The rows are grouped in 3 ways, from coarse to fine. Each group lies inside one group of the grouping before and may be the whole of it. The rows also spread widely along 6 directions, which tell nothing about the answers.
Some rows, each with its group in each grouping after it:
[-11  12 -14  -9   7  10  -5   2  -1 -11 -26 -17   5 -14   3  -5  -4  -3
  11   3  10  27  -3]
fupev z477 z890
[-16  -9   3  17   9   8 -10 -13   2   6  21  19 -11  -6   1   5  10   8
  24   0  -3 -26  -5]
kipad z800 z92
[-27 -32  15  33 -10  11  -1  -1  37  31 -25  12 -18  12   2 -12   6  20
   0  -2   2   5   5]
kipad z946 z146
[  6  28 -25 -38  14  -3   3   2 -39 -31  -5 -26  28 -24 -13   0 -29 -13
  -1  -2  10  18  -9]
fupev z962 z725
[  2 -28  10   4 -26 -37  13  18  24   5  13  -4 -20 -13  -5 -15 -20   9
 -15 -27  -9   7  -9]
kipad z946 z337
[  7   7  -5  -1  -3   3   8  -1 -14  10 -10   4  15  -3  -5 -13 -18  11
  -8  -1  10   1 -10]
kipad z520 z327
[ 14 -14  -8  -8 -27 -21   7  25  -3   1  13 -16   3 -52  23 -28  -9   8
  24  16 -27   2   3]
kipad z800 z862
[ 65   7  13 -21 -20 -14  17  -2   2  21 -30 -16  23   9 -22   2 -11  19
 -41  -3   5  26   3]
fupev z913 z611
[-26  -7   2 -14  19   6 -13 -22  39  48 -59 -16 -20 -14 -23  -1  24   0
   3  -3  28  29  10]
kipad z520 z41
[-34 -11  -4  26  10   7  -2 -11  -5  -3  16  31 -17  22 -11   2 -11   3
  -1 -18  11 -23 -24]
kipad z520 z783
[ 21 -11   3 -11 -22 -14  12   1  -9   5  20   5   3 -25  14  -9   7  13
   8   0 -18  -3  15]
kipad z946 z435
[ 22   4  -2  -2  -5 -11   2  -6 -10  -2  -3   4   9  23 -23   4 -24  10
 -23 -13   4  11  -9]
fupev z962 z282
[-48 -22  15  31   1  24  -6  -1  47  18 -10   4 -19   7  -4   4  18   0
  18  11  -3   3   2]
Bopi z350 z624
[-21  -9  11  10   6  -6  -8   9  30  -2  14 -12 -22 -18  -8  11  12 -23
  19  -5 -14   4   1]
Bopi z361 z799
[-14  18   2  -5  15  37 -12 -13  -4  -8   7  -3  12 -19   8  16  31  -4
  32  15  -2  -8  14]
Bopi z223 z206
[ 56  34  -1  -9 -14 -16  32  15 -75 -31  33  16  55  -3  -3  -3 -68  11
 -31  -9  12 -25 -43]
kipad z800 z239
[-14  -4 -10 -12  -6  10  -4  -1   5  23 -36 -11   7 -30  14 -24  10   7
  20  23  -2  20   8]
kipad z520 z783
[ 21  12 -11 -14   3 -25  11   5 -34 -38  31   2   9  11 -30  12 -46  -8
 -25 -30   8  -3 -26]
fupev z962 z725
[ 35  -6  16  11 -13  -6   4 -11  -2  29   8  18   4   7 -13   6   5  26
  -8   1  -2 -17   2]
kipad z800 z862
[-19 -15  10   2   7  -7   1  -9  15  12 -16  -1 -15  -6 -18   2  -9   2
 -13 -22  18   7  -6]
kipad z946 z146
[ -3  13  -2 -25  25   6 -17 -30  13  12 -31 -12 -16  -9 -26  20  26  -7
   5  -9  20  28  13]
fupev z477 z890
[ 18   8   7   4 -15   9  17  -4 -19  12  -6  11  25   3  10  -6  -6  25
 -10   1   2  -8  -5]
kipad z946 z337
[ 22  17  -1  -9   7  14  -4 -24 -21   7 -12   8  20  20 -15  12   1  13
  -6   4   6   7   4]
fupev z962 z282
[  0   0   5   9   2  18  -5 -12  -2  22 -11   5  12  -9   6  -2  11  17
  17  18   1  -7   3]
kipad z800 z92
[ 44  16   9 -26  -2   3   1 -23 -16  34 -18  -6  21 -28  -8   7  22  18
   4  20   1   2  17]
kipad z800 z862
[ -2   3  27   8  24   8 -15 -33  16   8  45  24 -32   9 -29  48  51 -19
  19 -15 -10 -28  15]
Bopi z361 z799

New rows. What belongs after each?
[-12 -12   4   5  14 -10  -8  -7  25  -5  10   3 -30  14 -27  17   2  -6
 -11 -25   6  -3  -7]
fupev z913 z611
[-31  14 -14  11  16  28   0  -7 -27  -5 -14  13  17   1   9 -11 -14   3
  11   9  16 -11 -20]
kipad z520 z783
[ -8  -2  -6 -15   3  -1  -2 -13  -8   7   5   6  -7 -20  -5  -2  11  -3
  13   0  -3  -4   2]
kipad z520 z783
[-37  -6 -19   1   2  30 -21   1  16  10 -26 -13   3 -16  25 -17  22   8
  42  32 -17  22  21]
fupev z962 z282
[ 31  -5  20  -6 -23  11  -2  -8  17  18  22   6   2 -15   7  10  46  16
  23  16 -29  -3  35]
Bopi z223 z206
[-27  -8  11  32   8  21 -12  -9  18 -12  38  24 -23  17  -6  22  21  -1
  22 -11  -5 -29  -1]
Bopi z223 z206
[ 22  16  12 -23  -4   1   0   2   3   9  -5 -27  13 -38  -4  10  21 -17
  14  14 -14  20  15]
Bopi z361 z799
[-10  12  -2   4  20  14  -4 -28 -19   3  22  31  -4  12 -18  13   7   3
   4 -12  13 -27  -7]
kipad z520 z327
[-22   2 -10 -21  25 -14 -17 -16   3 -28  32  -2 -38 -25 -19  22  17 -25
  22 -27  -1   2   1]
fupev z477 z890
[-20  -2  17 -15  16   2  -9 -24  20   1  26   4 -24 -21 -26  30  33 -23
  19  -6  -5  -6  12]
Bopi z350 z624
[ -4  -8 -11  19 -21  25  -4   8   8  17 -30  -3  20  12  24 -24   1  29
  17  33 -18  23  11]
fupev z962 z282
[ 53  -8  12   0 -29 -21  10   0  17  23 -19  -3   1  14 -18  -1  -5  26
 -27  -8  -1  32   7]
fupev z477 z890
[  4  -2   0 -21  13  -2  -8 -13  10  -3  11  -6 -17 -16 -11  15  23  -8
  11  -6  -9   1  12]
fupev z913 z611
[  9  16  -2   7  -5  23   7   4 -26  11 -18   8  38  -5  15 -11 -16  18
   8  24   9  -8 -13]
kipad z800 z239
[ 12  -8 -15 -46  -8 -39  -3  12   9  -9  -8 -39  -8 -47 -15  -9 -15 -15
   2  -9  -9  43   5]
fupev z962 z282
[ 37   0  -8 -65 -10 -17 -11 -12  10  23 -18 -35   3 -56  -9   2  42  -3
  21  19 -24  43  49]
fupev z962 z725
[ 33  14  16  -7  -6 -12  13   7  -9  -9  21  -9  11 -14 -16  15  -7 -14
  -7  -7 -11   1  -6]
Bopi z361 z799
[ -7  10  -1   7  18   9  -3 -14 -25  -7  14  12  11  -6  -9  10 -13   3
   8  -5  15 -24 -20]
kipad z800 z92
[-11  -1  -9   3  -7  13   2  -3 -17   3   7  16   7 -15  18 -15   7  10
  22  14 -12 -10   1]
kipad z520 z783
[-31  -2 -16   4   6   4   0   0 -19 -17  23  15  -5 -17   9 -11  -6  -6
  23  -2  -5 -18 -15]
kipad z520 z783
[ 51   8  29   1 -17  -6  12  -3   2  18  10   2  13   6 -16  19  10   3
 -15   1 -14   1   6]
Bopi z361 z799
[ -3   2  -6  17  -6   9  -2   0  -5 -14  18  17  -4  10  11   1   1  11
  15   0 -11  -5  -3]
fupev z477 z890
[-44   2 -15   6  21  10 -12   5  -5  -9  -3 -11  -5 -33   9  -9 -12  -8
  29   7   9 -12 -15]
kipad z800 z862
[ 30 -17   3  -3 -38 -17  16  15  16  32 -17  -6  10 -13   2 -31 -10  25
  -7  11 -12  21   7]
kipad z520 z327
[-23  16 -13   3  11  13   6  -2 -34 -18  17  18   9  -9   9  -7 -17  -2
  15  -2   7 -20 -23]
kipad z520 z41
[ 26  -1  20   5   9 -13   2 -24   5  31 -18   7  -3  19 -44  18 -10  14
 -32 -19  30  -7 -15]
kipad z800 z862
[-11  14 -14  -2   4   7   9   1 -38 -17  -1   7  20  -8   4 -12 -30   0
  -2   0  12  -8 -25]
kipad z520 z783
[ 37  24  19  -6   3   1   8  -8 -16  -2  14  -1  18  -1 -18  24   2 -10
 -10  -2  -3  -5  -2]
Bopi z361 z799
[  8  28   4 -18  10  35  -4 -14  -8   4 -23 -16  29 -21  -1  11  21   2
  14  18   8  10  14]
Bopi z223 z206
[  1 -12  -7   0  -8 -12   3  17   4 -23  31  -1 -10 -12   6  -2  -7  -4
   6  -5 -21  -8  -6]
fupev z913 z611
[ 14  10  24 -13   3  25   0 -32   7  28  -5   7   9  -6 -15  24  43   1
  11  20  -5   1  25]
Bopi z350 z624
[ 12  12  -6  16  -6  13   7   2 -21 -16   8  14  13  19   5   1 -15  15
  -2  -4   1  -1 -13]
fupev z477 z890
[ 43  25  10 -45   2   8   5 -37 -24  28  -6   2  23 -30  -3  14  40  12
   5   7  -1  -1  29]
kipad z946 z337
